The rows of a group lie close to one hidden flat surface of 7 dimensions, which passes through zero. Surfaces can cross.
Some rows, each with its group after it:
[ 12  19  17  -8  37 -45 -24  -9  23   7   8]  z407
[-24 -11 -14   5   3  23  10 -25  26 -19  11]  z947
[-21   0  31 -15 -22  30 -19  23   8 -20   3]  z407
[  3  -5   0  22   0  29  14  -3 -30  17 -18]  z407
[ 35  17   4   7  14 -42 -15  -3  14  10  -6]  z709
[ 28  -4   0  13  -9  -7 -17   4 -25  -2   7]  z390
[-28  11  21 -28  -1   2  -6 -12 -20  20  13]  z947
[-12   2   2   0  -3  -8 -28  17 -15 -11  -5]  z48
[ -8 -10  13  -6 -23  27  -8  10  -2 -10   2]  z390
[  0   1 -12 -18 -15  -4  32  16  11   1   2]  z947
[ 35  11  14 -20 -12  23   4  22  -9 -10 -15]  z390
[ -2 -50 -12 -16 -10  40  10  22  -7   4  26]  z48
[  4  -9  37  -2  -1  10 -22  -3   1  28  14]  z407
[  0  -5 -20  -6   4  43  12 -24  -8 -21 -13]  z407
[ -9  31  23 -23 -31  15   0 -35  29 -10  -5]  z48
[-41   9  -8   9  10 -12  16 -18  35 -15   3]  z947
[ 12 -39  16 -10  -7  -1 -10   3  20  37  35]  z407
[ 22  -1  13 -18 -37  30  31   2  -2  -8  18]  z709
[ 12   9  25  -6   8  -5 -39  -9  22   5  -9]  z709
[-50  -9 -12  -8   5  27  13   6 -21 -13   3]  z709
[ 22   5  -3 -28   7  12 -10 -13  12 -19   4]  z709
[-46 -17 -17  46  19 -49 -25  -5  -4  20   1]  z390
[ 29  13  -6 -14   4 -14   6  -2   3 -11   6]  z709
[ 22 -22 -16  17  19  27   2 -29   1 -10   6]  z947
[  1  23  35   1 -19 -22  17  11  22   6   7]  z48
[ 30   8 -18  -2  23 -22  37  14   3  28 -22]  z390
[-27   7  25   7  13  20  -6 -14 -11  20 -11]  z709
[  1  31  29  -1   8 -22  18 -41   4   4  40]  z390
[ -6  -9 -18  -3  24  -2  28 -39  15   2  28]  z947
[ 40  -7 -19  -5   2  -4  -4 -13  11  -4   1]  z709
[-17   3  18 -30 -23 -18  -4 -17  54  11  21]  z48
[  4  -3 -16  47  31  -6 -20 -16   1  -2 -30]  z947
[ -1  23  18 -10  -1 -34 -22   2  13  -8   7]  z407
[  9  38  23  11  -3 -15  10  10 -19 -16 -10]  z48
[ -9 -28 -27 -23 -13  17  15 -28  30 -30  42]  z390
[-14   9  20   6   9  -7 -16 -15   6  -6  19]  z947
[-4 -5 -7 -3 -2 13 51 -9  3 26  7]  z390
[ -8   2 -34  -2   3  -4 -20 -15 -10 -28 -17]  z48
[ -5 -16 -25  12  -8   9   2   1  12 -16  -8]  z48
[-10  24  25   9   9 -15 -40  -9 -10  -7 -12]  z407

New rows. What belongs after each?
[-27 -14   3  10 -12  -3   7  -8   2   7  30]  z390
[ 13  -4 -25  32  -5 -32  28   9 -19  10  -2]  z709
[-27  -7  19   1 -14  32 -18  -8  20 -28  17]  z947
[ 30   7 -19 -13  13  16  14 -19 -18 -12   1]  z709
[ -9 -21 -26  18   9 -13 -29  14  -4  -1 -19]  z390
[-26   7  13   8 -19  43   3  -4  10 -16 -26]  z947
[ 30  -4  28  -2  17   2 -30 -23 -25  12  29]  z947
[ 34   2  14  22  -2   3  30 -20   7  44  -2]  z709
[-51   2  24   5 -24 -20 -11  43   9  10  -5]  z390
[ 60   6   6  -9  11   0   6 -27  25  23   0]  z709
[-12   8  23 -35  -3   7  11   9  18  -5  15]  z709
[-11 -33 -17  14 -14   1   9  38  -1   7   2]  z407
[  7   0  25 -24 -14  24  -2 -13  11   1  21]  z407
[ -4   9  14  -1   6  -8 -45   1   8  -8 -11]  z709
[ 10   4  -3  -2  10   6 -16  -4 -51  40 -34]  z947
[ 30  -4 -12  10  15 -37 -40  -5  22  -1 -12]  z709
[ -2   6   0  17   7   2 -35   5 -41  24 -40]  z947
[-43   5 -25   2  21 -24   6 -12   9  10 -11]  z947
[ -8  -5  17  18  -2   6 -32  -5  17 -23  16]  z947
[ -2   1  14  17 -12 -24 -30  12 -13 -13  11]  z390
[ 10  -6 -18  26  24  -2  -7  19 -44  -7 -14]  z48
[ -4   8  25   4   7  27  -6 -26  -8   0   5]  z947
[ 17  17   9 -18  11  30   4 -49  -2  -8  -4]  z407
[-32  12   5  -2   2 -31  -3  27  -3 -11   4]  z709
[-16  14   5   0  35   1  -4  39  13 -31 -25]  z407
[-16  -6  -3  38  12 -31 -49  -8 -16  -7   1]  z390
[-49 -31 -26 -10  16  14 -18 -37   3  -4  25]  z947
[ -8  23  15   4   3  23 -10 -18 -18 -10 -23]  z407
[-34  -8   0 -12  28 -20  -1   2  36  22   6]  z709
[-31  -1 -26   2   3 -18  14   6  25  -7  -2]  z947
[ 44  29  -4 -16  29  -5  12 -34   8  -9   1]  z390
[-12  -4 -10 -20  13 -22 -24  -3  -6  10   6]  z48
[ -1 -52 -43   5 -17 -10 -11  -4   9  14  21]  z407
[ 20 -37 -37   5 -10  11  12  27 -12   6  -8]  z390
[ 57  -2  -7   1   8 -41  17  16  11  -1  30]  z947
[  0  15  13  -7 -51   6  40  11 -15  -5   9]  z407
[ -9 -28  -1 -14  -6  39  -7  13 -14  -2  14]  z48
[ 12  21  -9 -23  15 -14   3  -2 -26  -5   2]  z48
[-10  14   7 -48   7  -3 -24 -34 -15   6  10]  z48
[ 12  23   6  28  -2  -6  30  14  29 -19 -18]  z947
[  5   9   9  15  38   8  34  38 -14   5 -22]  z407
[ 14  -7 -48 -30   1  18  27 -13 -19 -27   5]  z48
[ 17  16  12  21  -6 -38  -1  28  31 -25   6]  z947
[  6  11  21  18 -27  37  34 -10 -42   6  -2]  z709
[ 29  18  20 -46 -12  21  16  -6   8 -13  17]  z709
[-21  14  36   0 -22  42   5  -7  24 -28  10]  z947
[  3   5   0  -5 -16  -2  31  13  32 -19  10]  z947
[ -3   1 -18  11  44 -17   5  32  14 -17 -19]  z407
[ 28   4  35   0  -1  16 -11  -8 -15   4  17]  z947
[-49 -22 -19  18   5  29  23  -4 -18   8  -4]  z709
[ 23 -16   4  10 -14   8  14 -29 -19  44  10]  z407
[ -7   2  13  -8  45  -7 -14 -25  31  34 -12]  z709
[ 16   1 -28 -28  -5   6   7   6 -10 -36  14]  z709
[-31  -3  -6 -10 -23  44 -22  -1  -1 -41  -9]  z407
[  5 -20   7 -35  -8  -5 -37 -30  41   3  38]  z407
[  0  20 -15   6 -10 -28   8  -9  29 -18 -11]  z48
[ 49   3  -6  -4 -34  -1 -22   3  -3 -29   5]  z709
[ 15  17  14  28  -9  -8   6   2 -30  10 -10]  z709
[  5  32  18  -7  11 -22 -10 -19 -11  10  -7]  z48
[ -3  19  -4  -9 -26  18  45  18 -10 -23  -4]  z407
[ 16  -6 -43   9   2 -22  29 -16  -6  11  -3]  z407
[ 34  -9 -11  14   9  -5 -42 -13   8  -3 -17]  z709
[ 38 -22 -44  -4   8  24 -30 -22  -5 -28 -14]  z709
[  8  15   6  -3  -4 -41  -6  27   0   7   3]  z947
[ 17  -7   3  -7 -22  10 -43   3  -2 -41  17]  z390
[-31  -5 -36 -27 -14 -36  19  30   6  11 -10]  z947
[  9   1 -11 -23 -12  10  23  -7  -1  -8  13]  z48
[ 23  15  17 -30  13  -7  31  -7 -19  25  19]  z48
[-37  22   6   8 -14   9  -3  18  -4   1 -47]  z947
[ 19 -16 -11 -14  20  15  -5 -26  30  12  -3]  z709
[-19 -25 -26  -1  -9   5 -21  21  -1 -24   3]  z48
[-30   9   3 -18  50 -32   7  -1  31  20   5]  z709
[  2  -6 -15  25   6 -27 -12   4   3   8  -8]  z709
